Each cloud of rows lies close to a flat space through zero, with a little noise off it, and is much wider in some directions of that space than in others. After each cloud: how many dimensions does that space have?

[[-28  -2   5  -1   1 -11  20 -20 -10  22  -3 -15   0   1   6  -1 -19   2
  -10  -3]
 [-12   1  10  10   7 -18   0   2  -3   8 -16   1   1   5  -7   0 -17   0
    1  -7]
 [-10  -4  -7 -14  -7   6  13 -12  -1   1  12 -17   1  -5   7  -1  -7  -1
   -8   7]
 [-66   2  20  21  23 -55  28 -14 -18  46 -43 -12  11   5 -15   5 -55   3
  -14  -3]
 [-26  -4  -7 -19  -5   5  23 -22  -7  14  13 -20   1  -2  10  -2 -18   1
   -9   8]
 [ -6  -1  -3 -11  -5   2   7  -7  -1   2   3 -12   2   1   3   0  -7  -1
   -3   1]
 [-13   0  -3  -9  -2  10  14 -12  -3   4  12 -14   2   0   8  -3  -7  -1
   -7   0]
 [ 39   1  -2   7  -3   9 -26  21  10 -24  -2  24  -4  -3  -2  -1  28  -5
   18  -4]
 [ -6  -4   0  -8   1   1   8  -4  -1   2   6  -9   3   0   7  -2  -5  -3
   -2   3]
 [-30   3   6   9  12 -19   7  -5 -10  23 -25  -4   5  -2  -9   1 -23   3
   -5  -4]
 [ 29   2  -4 -14 -12  28 -15   6  10 -21  20   2  -2  -2   9   0  23   0
    7   5]
 [ 16  -2   7  24   7 -10 -20  14   4  -9 -15  24  -2   3 -12   4  17   0
    5  -8]
 [ -2  -1   5   9   3  -7  -2  -1  -2   4  -6   4   8   1  -1   1  -6  -1
    2  -6]
 [  2   0   3   6   1  -5  -2   4   0   1  -4   1   1   1  -1  -1   3   2
    0  -1]
 [-54   3   3  -3   7 -22  37 -31 -17  36 -10 -30   6   2   4   0 -42   1
  -13   0]
 [ -5   0   7  12   8 -10   0  -1   0   4 -14   3   2   0  -7  -2  -1   1
   -2  -3]
 [ 14   4   6  18   5  -9 -23  18   5 -12 -13  25  -1   3  -7   4  14  -2
   12  -6]
 [-16   2   1   6   6 -14   6  -2  -3  14  -6  -2   0  -3  -3   0 -12  -1
    0  -6]
 [ 17  -2   0   9   2  -4 -16  19   6 -15  -7  21   0   1  -3  -1  18  -1
   13  -5]
 [ -7  -2  -6 -12  -2  10   8 -12   0   1  11 -12   3   4   7  -2  -7  -1
   -9   6]
 [ -9   2   8  10   7 -14   0   5  -4   5 -13   6   4   1  -7   4  -8  -2
   -3  -7]
 [ -8  -2  -5 -10  -4  10  10 -12  -3   4  13 -13   4   1   9  -3  -7   0
   -3   7]]
 => 2

[[-26  36  -6 -14   7 -10 -13  -4 -37 -25 -17  10  24  -5 -12  -6  53   3
    1 -23]
 [  5 -41  55 -12 -27 -12 -27 -20  24  19  -6  43 -11  -4 -19  59 -29 -45
    1  26]
 [-30  14  20 -25   1   2   5 -18  -8  16 -21  13 -11  12   1 -22  25   0
  -29 -12]
 [ 25  38 -11 -21  -1 -21  10   5   2   0 -13  33  20 -12 -28  23  20 -18
   -9   1]
 [ 22  -5 -27 -21  25  14 -41  36  -5   9  25 -12  22  26   6   6  52  68
   13 -41]
 [-53 -51   5  11  31  23  -6 -32  25  30 -12   4 -43  26  20 -76 -60  20
  -27 -33]
 [  2 -13  44   7  -7 -10  24 -35  -2   7 -16  17   9   8 -17 -14 -20 -14
   -9  19]
 [ 39   4  57 -12 -19 -19   2  -8 -24  -6   2  -6  29 -11  -9  29  12  -8
   37  33]
 [ -7   8 -10 -26  11  -8 -24   2  32  21 -14  10  12  13  39  -1 -21  -7
  -28  -4]
 [  8  13 -26  23  21  -1 -17  28 -23 -33  -1 -46  55  29   8  -7  33  26
   11  -4]
 [ 55  27 -25  31   5 -32   5  20 -52 -66  18 -29  64 -54  -4   6  -7  -7
   82  12]
 [  4  13  22  16  -7  18  52   1 -18  -5   4 -64  17  28  23 -47  22  40
  -10  27]
 [  4 -13   8  -2  -1  -5 -25   4   9   5 -13   5  -3  13 -11  25 -19 -29
    1  10]
 [-21  -8 -56  19 -54   2  35  30  54 -14  54  30 -12 -31  11  72  18 -13
  -49  25]
 [  7   8  16  19   8 -20  40 -26   0 -12 -19 -23  54  10  25 -53 -42   2
  -19  23]
 [-41 -18  -5 -31  13  -5 -33 -19  37  30 -18  70 -11  16 -14  15   5 -11
  -54 -36]
 [ -8 -40  21  23  -1   0  40 -34  22   5  -2  -3  14  12  19 -45 -56   5
  -25  21]
 [-17 -40  -9  -5  51  14 -36 -20  11  30  -4  12 -14  19  19 -72 -50  44
    2 -57]
 [ 27  35 -30  18  -9 -15  44  13 -12 -32  12 -16  35 -25   3   3   7  -2
    9  16]
 [ -5  -8 -28  26  20  -2   4  -4   0 -21   0   4  18  -8  -6 -17 -22   1
    0 -13]
 [ 33 -13  18  10 -17 -22  11  -6   0 -13   3  40  32 -14 -52  53  10 -29
    6  20]
 [-13  -6  73 -43  -4 -15  -4 -39   3  34 -19   5   2  12  39 -28 -10   9
  -11  11]]
 => 10

[[ -8  32 -24 -11  -5 -13  -6   7  33   8  -5 -17   2 -17 -21  -4 -11  21
    7  26]
 [  3  20  30  -9 -17 -17  16  -8 -18  -2 -17 -25 -17   1   0  13   2 -12
  -10   8]
 [  0 -33   4  -3 -17 -10  -8 -30 -13  10  20  17  29  13  17 -10  -9 -15
    6 -15]
 [ -1  10  -2  24 -18  -5   2  -2  16   3 -10   1 -33  -1  -4  27  11  -7
  -10 -10]
 [ 29  -6  26   1   7 -11   0 -14   2   2 -19  -4  -1   8   0 -15   6  -8
    2  26]
 [ -8 -32  29  10   8  -5  -7  -2 -26  15  -6  11  23  -1  -6  -3 -29 -21
  -11  22]
 [ -1   8  -1  -8  16   8  11  16 -19 -30 -10   1  -1  12  -6   1   8  14
  -25 -19]
 [  2   8  24   3   8   4  10  34 -14 -16 -18   7 -11   7 -13   8  -9 -10
   -9   5]
 [-16   1   4  -1  -2   1  21   3   4 -16 -26   7  -3  -9   4  15   6 -11
   11  -4]
 [  4 -30 -39  30  -2  17  -9  44  -3   8  51  12 -19  21   3  42 -15 -24
   13   8]
 [-11  -6  19 -15 -22  32  -9  -5  -3 -12   5  10  18  13  13 -29   7 -23
   18 -25]
 [-20  20  16 -27  -3   2  27   1  -3  -7 -36 -39   5 -31   2  -2  -3 -10
   22  39]
 [ -5  13  20 -21  -1  11 -10 -11 -27 -38 -13 -16  16  20  -3 -22  13   9
    0   1]
 [ 20 -13 -10  -7  20  14  12   5  -5  23  17 -12  11 -14  19  -7  -5  -7
  -12   1]
 [ -3   9  13  10 -37  -2 -30  -1  -5  -9   6  14  11  -3  -4   7 -29 -15
  -12 -23]
 [-16  -5   5   7  -9 -10  -6   5  10   2 -11  16  20   4 -10   9 -23 -21
    1  10]
 [  9 -20  -1 -20 -16  -2  12 -14   7   8   4   1  -3   8  -1 -33  10  10
  -10 -10]
 [ 12 -11 -16  -2  24  12  14 -11   3 -30 -30  -8 -11   0   0  -9  31  26
  -15   2]
 [ 23 -63   8  27   5  -1 -20 -22  -3  12  -9  16   7  21 -10 -21  -7 -10
  -38  21]
 [  5   1  -3  -5   2 -20   2  -9  18 -19 -28   4   9  -4  -6  -2  -3   5
   21  29]
 [  7  -9  44   5 -31   9 -37  13 -40 -37   7  23  16  -9   7  -4 -37 -25
   34  -7]
 [ -1   6  -4   6  31  -5   2  15   2   6  -5   4  -3 -18  -8   5  -5  16
   10  15]]
 => 14

[[ -3  10   3  28   4   5   1 -39 -28 -27   1 -11  -3 -61  17   4 -41 -12
   20 -19]
 [ 11 -31  32  27  -6  -1 -30 -59  -6   5 -15 -65   5  16   0 -21  14  24
   30 -23]
 [ 32  32  40  25   5  -9   4  20  36  36 -42  24 -14   5  52  19  -9  26
   23 -35]
 [  1 -14  26  -4 -26 -31  53  22  30  29 -12 -56  -5 -43  12  26  -8  14
   11 -14]
 [ 35  -7 -25 -29 -23  44 -18   3 -64  18  23  38 -33  -9  23 -41  36 -51
  -16  43]
 [ 16  16 -25  15  -3 -37  11   3  46   7  -3 -12   4  36  -9 -11  -6  18
   -6  13]
 [ -2  39  32  16  21 -12 -33 -53  39  -6  10  -7 -41 -26   1 -22   6   9
  -44 -19]
 [-25 -15  19 -36  34  -2  -8  -8   0  33   4  -9  -8 -16   9 -26  40   8
   29 -33]
 [ -3 -28 -57  16 -19 -16 -19 -66 -24 -39 -17 -31  -4 -19 -10  46  28   2
  -29   6]
 [-33   4  11 -16 -21  33 -10 -25  -3  48   5   4  15  23  21  14   6 -30
  -12 -14]
 [-15 -37  10  21 -24  -3  24   7  15   1  49 -25  33  14 -34   0 -30   7
  -25   5]
 [ -3 -19  22   4 -48  21 -20 -15 -17   5  48 -61 -51  18  29  37   5 -16
  -50 -23]
 [ -2  -6 -48 -17   8 -23  18 -19  39 -11  37  20  38  25  21 -30 -27 -27
  -40  14]
 [-10 -61 -12  41  -7  -1   6 -15   3 -25  36  14 -46  17 -16 -14  15  19
   25   4]
 [ 30   2  26 -29  -6  22  46   1 -31  -7 -24  16  29 -14 -20 -29 -10  34
   18 -23]
 [-38  32   3  -7 -31  13  31 -21  -3  -5  23 -22  25  35  -4 -10 -21 -21
   -7  -5]
 [-15  29  36 -16 -23 -26 -37  -9  -1   9   1 -18  -4  10 -28 -11   0   6
   24 -13]
 [ 24   5  13 -13  23  22  19  19 -34  32 -11 -53  -2 -33  -5 -18 -36  31
   34 -35]
 [ 44 -23  -4 -10  23  35  10  -9   2   2  -6  16 -24 -22 -24  -2   8 -17
   47   5]
 [ 12  26   6  52   2  -4  19   1 -14  -1  41  -1   2 -22  12  12  22   9
    8 -29]
 [ 36   7   6 -29 -29 -25 -27   8   2  12  45  39  31  52  17 -23  25 -19
    4 -13]
 [ 24  17 -14   1  31  10  13   9  -2 -27   6 -16  31  14  36  -8  -4 -20
    5   0]]
 => 18

[[  8   8   3  14   8  -8 -32  25 -17 -26   5 -13  -4  -3   1  -6  -3  29
  -12  13]
 [ -5   7  15  12 -11  29 -19  19 -19   2  -7 -48  23 -15  28  26 -15  23
  -11   6]
 [ 41 -24  -9 -12  18  -2   1  -4  26  31   8  20   5   4 -12  12 -20  -7
    4  10]
 [-21  17  17  11  -1  15  19 -13 -16 -16  -9 -17  19  21  26 -17  18 -20
   11 -32]
 [-18   4  10 -11 -12  23  16 -22  31   8  18  12  28  24 -38 -12  23 -12
    1 -16]
 [ 14  22   7  10   0   5  14 -22  -2  14   7  -2   6   6  14   0   6 -10
   -1  -4]
 [ -3  -4 -12  -9   3   3  -2   0  25   5   8   2 -27 -10   6  -2 -13  -1
    3  14]
 [-10   7  -1   8  -7  12 -17   4 -39 -23   6  -1  -7   5  16  -8   8   9
  -17  -6]
 [-16   0   1 -41  -5 -25  58 -21  17  17  -2  19 -22  25  27 -26  -7 -56
   12 -32]
 [-25   6  -1  13  -1  13   8 -22  12 -33   2  10  12  27 -32 -25  37   2
   17 -11]
 [ -1  -5  -9  11  -5  10 -20  -5 -13 -18   6  15  -2   4   1   0  20  -9
  -18  -7]
 [  8   8  -1 -18  -4 -14  26   4  10   1  -6   3 -28  22  13 -16   7 -13
   11 -17]
 [-37  15  13 -29  -8 -17  10  11   8  16 -19 -19  -4 -11   2 -17 -15  13
    5   4]
 [  2  10   4   8  18 -14   6  -7  19 -25  12  -3   6  38   1 -26  15  10
   14   5]
 [ 23   4  19  14  10 -15  -6   9  -1 -15   3  -7  22   6  -1 -10 -10   0
   -5  -3]
 [-20   8  21  -8 -16  -9  36  -8  12   4  -2   2 -12  11  28 -18   8 -11
   12 -15]
 [ 36 -19   1 -18   6 -27   6  14   3  14 -32  -5 -14 -13  39  -1 -44 -20
   -1  -3]
 [-17 -10  -3 -19 -10 -16   9   0  -5  11 -13   9 -23 -11  25  -4 -13  -4
   -1   5]
 [ 38   5  -3   0  -6 -21  30 -26   0  14  14  21  -3  42  12   8  23  -7
    0   2]
 [-35   0  10  -5  -9   5  19   3  11  -4 -29  -6  -6 -33 -14 -17 -11 -16
   20 -21]
 [ -7 -19   2  -5 -11  30  15 -12   0   1   2  -5  27  20   0  11   1  -3
    8 -10]
 [-16 -11  -1  15  14  12 -15  11  19  -3  15  -8  -2 -20   4  11  -9  14
   10  21]]
 => 15
